The rows come from 4 hidden closed curves, with some noise, and rows from the same curve form a group. Each curve winds through 8 dimensions. The rows are also pushed far along 5 directions, which tell nothing about the answers.
In the rows, zero is written as 128.
Known rows, each followed by its group:
[132 113 153 106  99 115 140 165 119 160 124 161 133 170 114 148 122 147
 135 112 140 153 112 117 107] | z_508
[120  92 116 108 129 136 117 132 117 148 142 147 154 176 116 130 109 111
 126 138 140 166 179 122 117] | z_508
[142 107 114 119 184 141 133 131 125 145  94  88 172 149  78 110 151 125
 141 147 134 149 137 149  93] | z_650
[114 161 143  96  84 142 108 137 107 120 143 156  90 169 151 153  98 148
 115 120 168 164 162 131 124] | z_650
[156 134 103 167 146 116 125 120 178 111 135 101 140 126 119  66 168 100
 151 170 120 107 102 115 109] | z_982
[114  63  90 105 152 114 127  91  83 111 148 108 135 171 118 122  97 101
 122 149 126 141 179 110 134] | z_650
[129 104 119 114 164 138 154 157 129 126 159 124 128 130 119 155 109  94
 132 138 116 124 141 106 118] | z_508
[147 136  87 152 151 154 120 119 190  89 167  87  59 119 146 109 106 108
 116 168  85  89 145 105 107] | z_256
[116  75 150  95 114  92 135 128  85 150  96 136 181 151  92 121 134 111
 162 142 145 154 136 123 120] | z_982
[138 151 101 117 130 138 107 119 163 116 117  99  92 143 118  99 115 120
 120 167 126 114 153 129 102] | z_256
[131 119 136 111 118 130 115 139  95 142 131 142 150 148 107 103 128 182
 118 104 159 157 123 142 135] | z_508
[165 164 115 169 133 153  74 113 195  94 130 130 124 115 125  90 139 145
 149 133 130 126 128 157 126] | z_256
[155 150 103 155 182 127 142 130 177 126 106  69 146  97 114  55 185  70
 164 152  99  13 108  99 141] | z_508
[139 167 110 159 165 147 159 121 158  97 136  96 105  76 166 145 154  67
 136 158 104  75 129 117 131] | z_982
[111 132 114  70 170 136 132 111 104  91 129  81 134 123  83 105 107  78
 133 142 133  86 171 117 155] | z_508
[102 171 122  83 144 163 111  98 116  77 134 110  82 182 122 150  79 110
 106 114 157 133 203 141 154] | z_256
[133 115 132 148 135 102 125 104 118 131  99 121 156 144 116 110 164 145
 137 133 146 168  96 149 113] | z_256
[124 117 125 118 147 140 164 136 137 148 109  93 145 103  83 101 148  82
 118 143 102  70 136  97 126] | z_256
[114 142 133 118 109 137 118 146 179 160 146 117  51 186 147 115 112 116
 109 149 107 106 160  82 104] | z_982
[117 117 161 110 123 123 158 172  83 194 122 149 141 178 155 148 155 148
 132 110 156 146 121 115 113] | z_982
[ 92 153 173  83  83 113 134 129  72 122 113 172 129 144 149 197  92 161
 127  72 164 154 121 157 170] | z_650
[144 137 149 146 117 154 161 188 122 169 143 146 133  88 155 131 153 135
 131 106 113  69 100 105 137] | z_650
[157 149 155 187 128 114 125 135 171 153  84 156 157  62 147 157 181 138
 157 116 110 114  78 150 120] | z_982
[124 166 111 121 104 142 122  99 135  81 140 123  73 128 126 123 101 130
  88 108 126  84 139 112 161] | z_650
[152 156 134 172 126 167 138 167 152 150 154 127 105  89 154 101 162 151
 118 115 109  76 103 112 131] | z_256
[159 154 104 153 163 130  96  96 156  67 131 116 143  86 116 110 130 141
 145 115 124 106 102 162 159] | z_508
[125  84 108 123 127 122 136 154 144 162 162 116 100 159 132 100 113 110
 124 164  94 101 141  79 104] | z_256
[133 171 142 151  69 154 126 160 154 142 162 149  69  94 165 129 135 162
  91 136 125 147 110 114 101] | z_650
[168  59 119 108 168 102 115 132 119 110  87 121 198 148  38 142 112 150
 176 124 128 177 103 170  86] | z_650
[142 181 116 122 118 160  74 152 205 105 180 109  47 152 116  60 105 180
 102 145 129 142 126 118  95] | z_508
[135 152 138 145 130 127 166 163 126 128 147 121 102  97 170 146 149 125
 139 128 117  87  89 111 126] | z_508
[124 149 137 101  79 104  66  62 129  49  99 151 118 136 111 151  76 146
 146 124 159 179 148 181 152] | z_982
[109 140 140 107 109 120 129  98  90 112 103 122 137 113 145 135 134  88
 143 149 144 116 165 139 146] | z_982
[120 142 130 138  66 146 111 148 176 130 179 152  52 124 154 122  95 159
  88 129 101 126 126 100 119] | z_508
[124  64 138  95 143 143 145 136  84 132 135 100 146 148  82 114 126 106
 136 132 123 129 165 108 115] | z_256
[101 182 135 134 106 152 121 106 152 140 133 129  49 123 188 141 117 116
  93 117 109  68 163 109 162] | z_982
[127 178 113 129 120 168 104 141 175  95 188 120  35 131 171 130  98 135
  99 157 123 147 157 120 104] | z_508
[127  76  96  80 166 131 116 158 155 151 180  72  86 226  74  51  99 117
 112 185 118 148 172  70  65] | z_508
[ 86 145 169  83  48 110 102 126  95 136 131 194 116 175 141 158  89 178
 111  88 173 195 137 143 149] | z_650
[ 96 155 171 105  87 121 145 108  62 113  85 167 170  58 130 188 125 152
 124  72 148 130 107 174 192] | z_650
[143 226  93 131 166 167  81  60 199  18 120  79  49 146 128 132  92 100
 126 132 137  96 178 162 149] | z_256
[110 139 136 129 127 128 142  93 104  71 130 111 114  88 156 160 121  84
 144 118 119  87 144 132 176] | z_256
[135  71 101  97 191  95 110  73  63  73 113 111 205 152  59 132 107 152
 132 121 167 221 130 185 131] | z_508
[130  56 127 114 148  98 144 123  51 136 101 126 202 116 119 150 129 117
 167 135 137 149 136 151 127] | z_650
[ 95 130 135 104  63 117 115 134 112 152 155 172  94 135 176 144  84 150
 108 130 136 142 151 119 146] | z_256
[159 144 151 162 146 125 146 132 138 113  78 126 202  40 119 134 180  79
 194 113 109  41  88 143 163] | z_256
[103 138 125 106 145 129 152  91 109 106 109 115 161 113 100 120 132  85
 113 112 133  88 147 125 183] | z_982
[126 113 135 139  94 103 146 105 106 127  90 156 158 102 132 157 132 106
 137 112 118 104 117 131 157] | z_508
[141 189 142 130 123 132  89  87 125  57 105 149 119 137 142 173 112 172
 141  83 173 172 113 198 157] | z_256
[169 133 114 168 131 148  87 154 217 118 175 153  90 151 116 120 117 182
 112 139 118 200 102 139  71] | z_982
[ 93  83 149  99  88  96  94 116  87 155 125 164 153 170 127 138  98 189
 123 133 157 252 142 167 111] | z_650
[101 110 158  97  81 127 159 157  46 168 140 154 124 147 157 148 123 160
 106 104 147 130 135 113 143] | z_508
[122 159 127 139 145 101 124  90 144  95  92 122 140 135 134 148 134 111
 152 117 134 118 105 154 157] | z_650
[128 149 164 127  93 123 112 155 107 151 139 172 111 166 174 155 132 191
 130 110 170 187 110 146 111] | z_982
[120 198 145 153  94 150 123 136 180 143 142 153  94 120 148 103 150 157
  93  96 131 103 104 118 156] | z_982
[113 101 121 108 149 117 181 123  68 111 125 114 144 102 130 174 124  69
 134 133 118  96 138 108 142] | z_650
[128 128 124 143 143 138 145 160 164 185 137 129 144 157 119  89 162 114
 119 126 119 103 120  92 119] | z_650
[ 98  66 134  96 110 136 132 139  82 190 152 142 132 186 107 107 119 159
  80 133 141 196 170 106 108] | z_982
[114  80 150 120 123  87 153 117  80 120 100 158 205  73 124 184 121 104
 164 105 117 127 105 150 168] | z_650
[141 145 151 157 142  99 133 103 121 108  78 160 196  69 153 182 161 101
 183 101 136 114  92 168 168] | z_982
[183 137  94 171 171 106 104 122 209  81 139 116 121 164  99 106 144 154
 154 145 129 163  69 145  85] | z_982
[103 119 131 103 112 116 145 100  59 130 117 137 129 162 150 162 117 131
 113 119 158 149 150 135 148] | z_508
[154 155 106 136 145 154  98 123 210  85 120 104 110 109  96 111 113  87
 150 156  97  79 151 126 121] | z_256
[113 119 159  87 113 130 136 133  69 130 110 131 142 152 107 151 118 142
 130 113 164 171 146 145 127] | z_256

New rows, each followed by its group:
[ 97 142 106  79 150 158 135 100 114  72 160 111  83 162 116 172  70 100
  89 128 136 151 190 127 147] | z_982
[142 160 136 170 110 145 145 178 191 194 139 102  92 115 163  48 199  99
 137 189 102  71 116  76  82] | z_982
[122 130 141 123  81 100 115 111 108 115 106 161 131 102 124 154 112 181
 115 116 141 176  95 163 134] | z_256
[108 212 119 128 109 133 119  88 183  51 148 112  50 119 169 129 104  77
 124 138 116  59 149 113 178] | z_982
[115  86 134  96 140 120 149 118 106 134  92 112 159 111  83 146 117  78
 136 137 107  99 164 114 138] | z_982
[101 172 145 111 122 151 162 144 107 137 138 113  93 124 186 140 138  76
 128 140 135  70 163 100 150] | z_982
[154 187  95 154 143 120  54  60 195  48 121 121 103 150 129  98 115 156
 133 131 150 157 119 178 144] | z_508
[101  97 146  94  84  88 130  59  43  79  79 180 186 100 124 210  87 115
 143  90 147 146 145 175 201] | z_508
[121 149 111  92 125 155 120 165 155 146 163 125  61 185 136 136  78 139
  96 147 128 139 166 103  93] | z_256
[104  88 150  92 118 123 163 157  90 184 135 139 120 169 118 149 123 146
  96 108 130 140 131  98 122] | z_982
[153 178 128 176 131 124  98  98 177  96 111 130 102  89 182 144 148 122
 151 151 125 126 114 157 124] | z_982
[118  75 112 100 154 115  99 108  93  97 156 143 173 137 107 146  88 127
 138 135 149 206 162 155 133] | z_508
[120 146 139 118 120  98 117  88 112  91 106 149 120 144 155 182 106 132
 147 104 141 134 126 158 162] | z_982
[ 89 143 131  95 120 135 169  84  82  88 100 138 140 102 139 199  93  48
 117  93 118  45 177 118 215] | z_508
[ 68 108 161  81  76 122 135 143  96 187 127 140 127 151 127 114 114 130
 103 141 129 157 169 110 131] | z_650
[127 158 161 155  99 116 148 177 145 180 147 164  94 152 194 141 158 165
 129 108 133 123  74 110 117] | z_982
[177 153  96 182 173 135 124 130 180 119 126 105 135 126 136  96 175  93
 152 160 125 107 112 117  95] | z_650
[ 96 131 124 112 133 111 117  68  92  78 120 137 167 100 148 161 106  79
 139 126 145 138 166 153 189] | z_508
[131  59 113 112 160  99 105  99 117 137 109 123 150 178 109 144 107 113
 149 157 129 184 170 134  98] | z_982
[100 117 111 103 147 110 189 119 100 136 100 103 148  93 128 146 125  59
 124 133 100  38 131  93 167] | z_256
[130 107 119 136 134 135 159 147 134 153 140 110 147 129  91  68 165 120
 110 148 118 117 113  94 112] | z_982
[167 183 125 148 129 118 105 123 160  87 102 152 119 103 145 171 120 179
 150 112 142 143  77 179 122] | z_256
[120  95 107 106 151 157 166 168 114 168 160 108 116 125 136 124 115  88
 113 155 100  80 169  81 122] | z_256
[138 182 107 130 116 167  96 126 174  78 175 117  54 152 159 110  96 133
 113 138 130 107 162 122 133] | z_982
[164 114 141 171 140 125 118 127 148 124 117 112 143 129  98  98 179 168
 141 131 134 176  81 147  83] | z_256
[ 90 178 163 104 109 144 163 144  98 159 133 141  84 150 186 162 132 116
 105  97 141  84 148 105 163] | z_982
[166 108 113 151 130  74 100  82 131  89  77 132 170 107  92 140 131 178
 153 140 139 193  64 191 103] | z_256
[123 206 143 149 123 154 144 138 182 127 137 131  68 121 155 141 142 135
  97 105 121  93 102 118 143] | z_982
[161 122 113 153 135 128  94 129 186 132 130 131 141 173  71  73 147 179
 115 129 137 180  94 140  94] | z_982
[129 124 114 135 123 140 141 146 136 171 144 109  85 193 137  96 144 138
 102 155 132 147 139  94  80] | z_508
[139  93 124 116 136 119 104 123 153 127 102 121 152 144  95 124 116  97
 160 154 117 129 156 128 109] | z_982
[122 133 133 143 124 134 173 126 119 142 108 146 156 105 138 162 146  84
 129 100 113  63 123 109 171] | z_508
[146  74  79 117 195 150 134 141 156 130 158  91 157 184  64  65 125  92
 128 160 114 118 166  93 102] | z_982
[150 181 140 167 113 131  84  63 152  35 108 122  99  94 130 140 131 166
 132 111 146 164 102 191 143] | z_256
[118 176 130 119 121 136 119  81 119  79  95 104 111  96 149 141 128  83
 141 148 137  90 169 147 159] | z_982
[127 205 127 157  89 161  79 118 200 129 150 146  55 152 166  92 120 173
  89 111 135 110 143 127 150] | z_982
[127 114 113 117 138 118  98 110 148 111 142 140 144 194 103 109 111 137
 134 131 151 181 143 135 127] | z_982
[161 115  90 145 176 165 108 108 186  87 125  60 113 132  61  68 138 101
 128 170 101 117 157 125  89] | z_256
[112 115  95  98 127 136 111 109 146 108 158  95  95 182 111  76 109  84
 119 185 129 138 193 101 111] | z_982
[133  87 113 111 121 105 134 134 117 162 115 122 139 152  98  98 120 140
 119 148 119 121 124 113 109] | z_256
[136 162 162 160  62 115 142 168 144 131 155 168 115  77 170 126 155 168
 136 118 127 125  54 123 134] | z_982
[139 132  88 114 173 133 116 101 162  61 160 104  99 189  95 134  91 114
 119 142 135 165 145 131 114] | z_982
[102 152 145 100 125 142 157 147  98 164 122 112 139 124 126  93 154 101
 121 119 139  71 145  96 160] | z_508
[150  83 109 127 174 102 106 100 102 106 124 126 178 159  78 119 127 186
 123 122 161 231 100 170 101] | z_508
[124  97 158 123 142  97 177 127  47 162  62 118 220  81 124 137 193  72
 178 144 142  96 123 134 141] | z_982
[128 163 139 135 183 140 181 130 119 129  91  85 157 109 135 130 186  55
 158 125 126  47 127 112 148] | z_256
[ 83 149 169 120  75 130 136 132  85 152 139 176 129  95 181 172 124 152
 105 110 148 178 131 147 150] | z_650
[157 134 107 170 186 111 163 108 144  89 109 105 200  77 102 101 186  82
 164 127 116  73  67 133 160] | z_982
[121 119 120 135 137 107 151 107 109 103 121 111 172 106 127 106 157  78
 157 146 132 100 124 123 154] | z_982
[102 131 137  82  96 148 133 138 105 112 154 154  92 151 139 184  67 111
 115 109 129 111 180 115 155] | z_508
[104  97 125 103 106 111  83 105 105 115 163 168 132 177 131 137  87 164
 113 133 159 241 160 150 121] | z_508
[103 112 154  91 113 126 139 147  78 166 125 145 165 137 120 129 142 128
 124 131 160 181 146 129 118] | z_508
[131 161 128 151 151 140 165 127 140 107 128 129 154  77 129 133 160 101
 124 100 116  68  94 121 177] | z_982
[160 175 130 185 145 121 150 126 178 106 100 138 138  87 159 165 167 103
 159 121 114  84  75 140 136] | z_508
[167 137 106 189 147  81 112  77 156  85  96 121 137 123 139 130 156 153
 152 139 130 155  62 164 114] | z_508
[115 161 143 127 132 154 138 123 146  95 138  98  90 125 140 126 138  82
 139 127 118  75 156 110 147] | z_256
[111  53 171 105  94 131 185 210  52 221 159 155 154 119 135 136 141 153
 116 115 120 129 115  82 110] | z_256
[142 206 122 148 137 117  93  80 187  53  97 116 107 106 130 131 128 124
 145 124 137 119 102 170 149] | z_508
[139 107 134 122 116 118 119 145 137 137 133 170 130 188 117 172 107 159
 128 113 148 202 121 138  93] | z_508
[105  97 158 122 121 112 152 160  66 164 157 170 190  83 161 155 145 127
 137 109 141 150 114 125 162] | z_508
[128 161 129 155 123 140 126 136 163 122 152 132 112  69 166 123 148 105
 129 155 114 120 123 125 130] | z_508
[ 78 145 162 114  75 121 126 128 115 163 128 149 114 121 168 131 123 143
 113 129 128 151 141 136 146] | z_650
[120 156 124 102  75 160 112 130 112 106 169 144  53 151 137 140  80 167
  68 117 148 153 156 116 121] | z_650
[131 146 106 122 120 169 103 141 179 129 163 131  79 173 135 115  97 110
 108 149 120 121 191 103 111] | z_508
[108 137 141  92 103 142 115 138  95 142 146 141 123 151 124 107 114 165
 103 103 157 138 146 127 152] | z_508
[109 175 110 124  88 152 107 118 174  89 192 127  56 154 152  88 102 127
  94 148 131 122 157 108 145] | z_982
[ 95 132 112  71 146 134 108  71 113  62 125 106 123 134  91 149  79  74
 115 157 142 162 208 149 143] | z_508
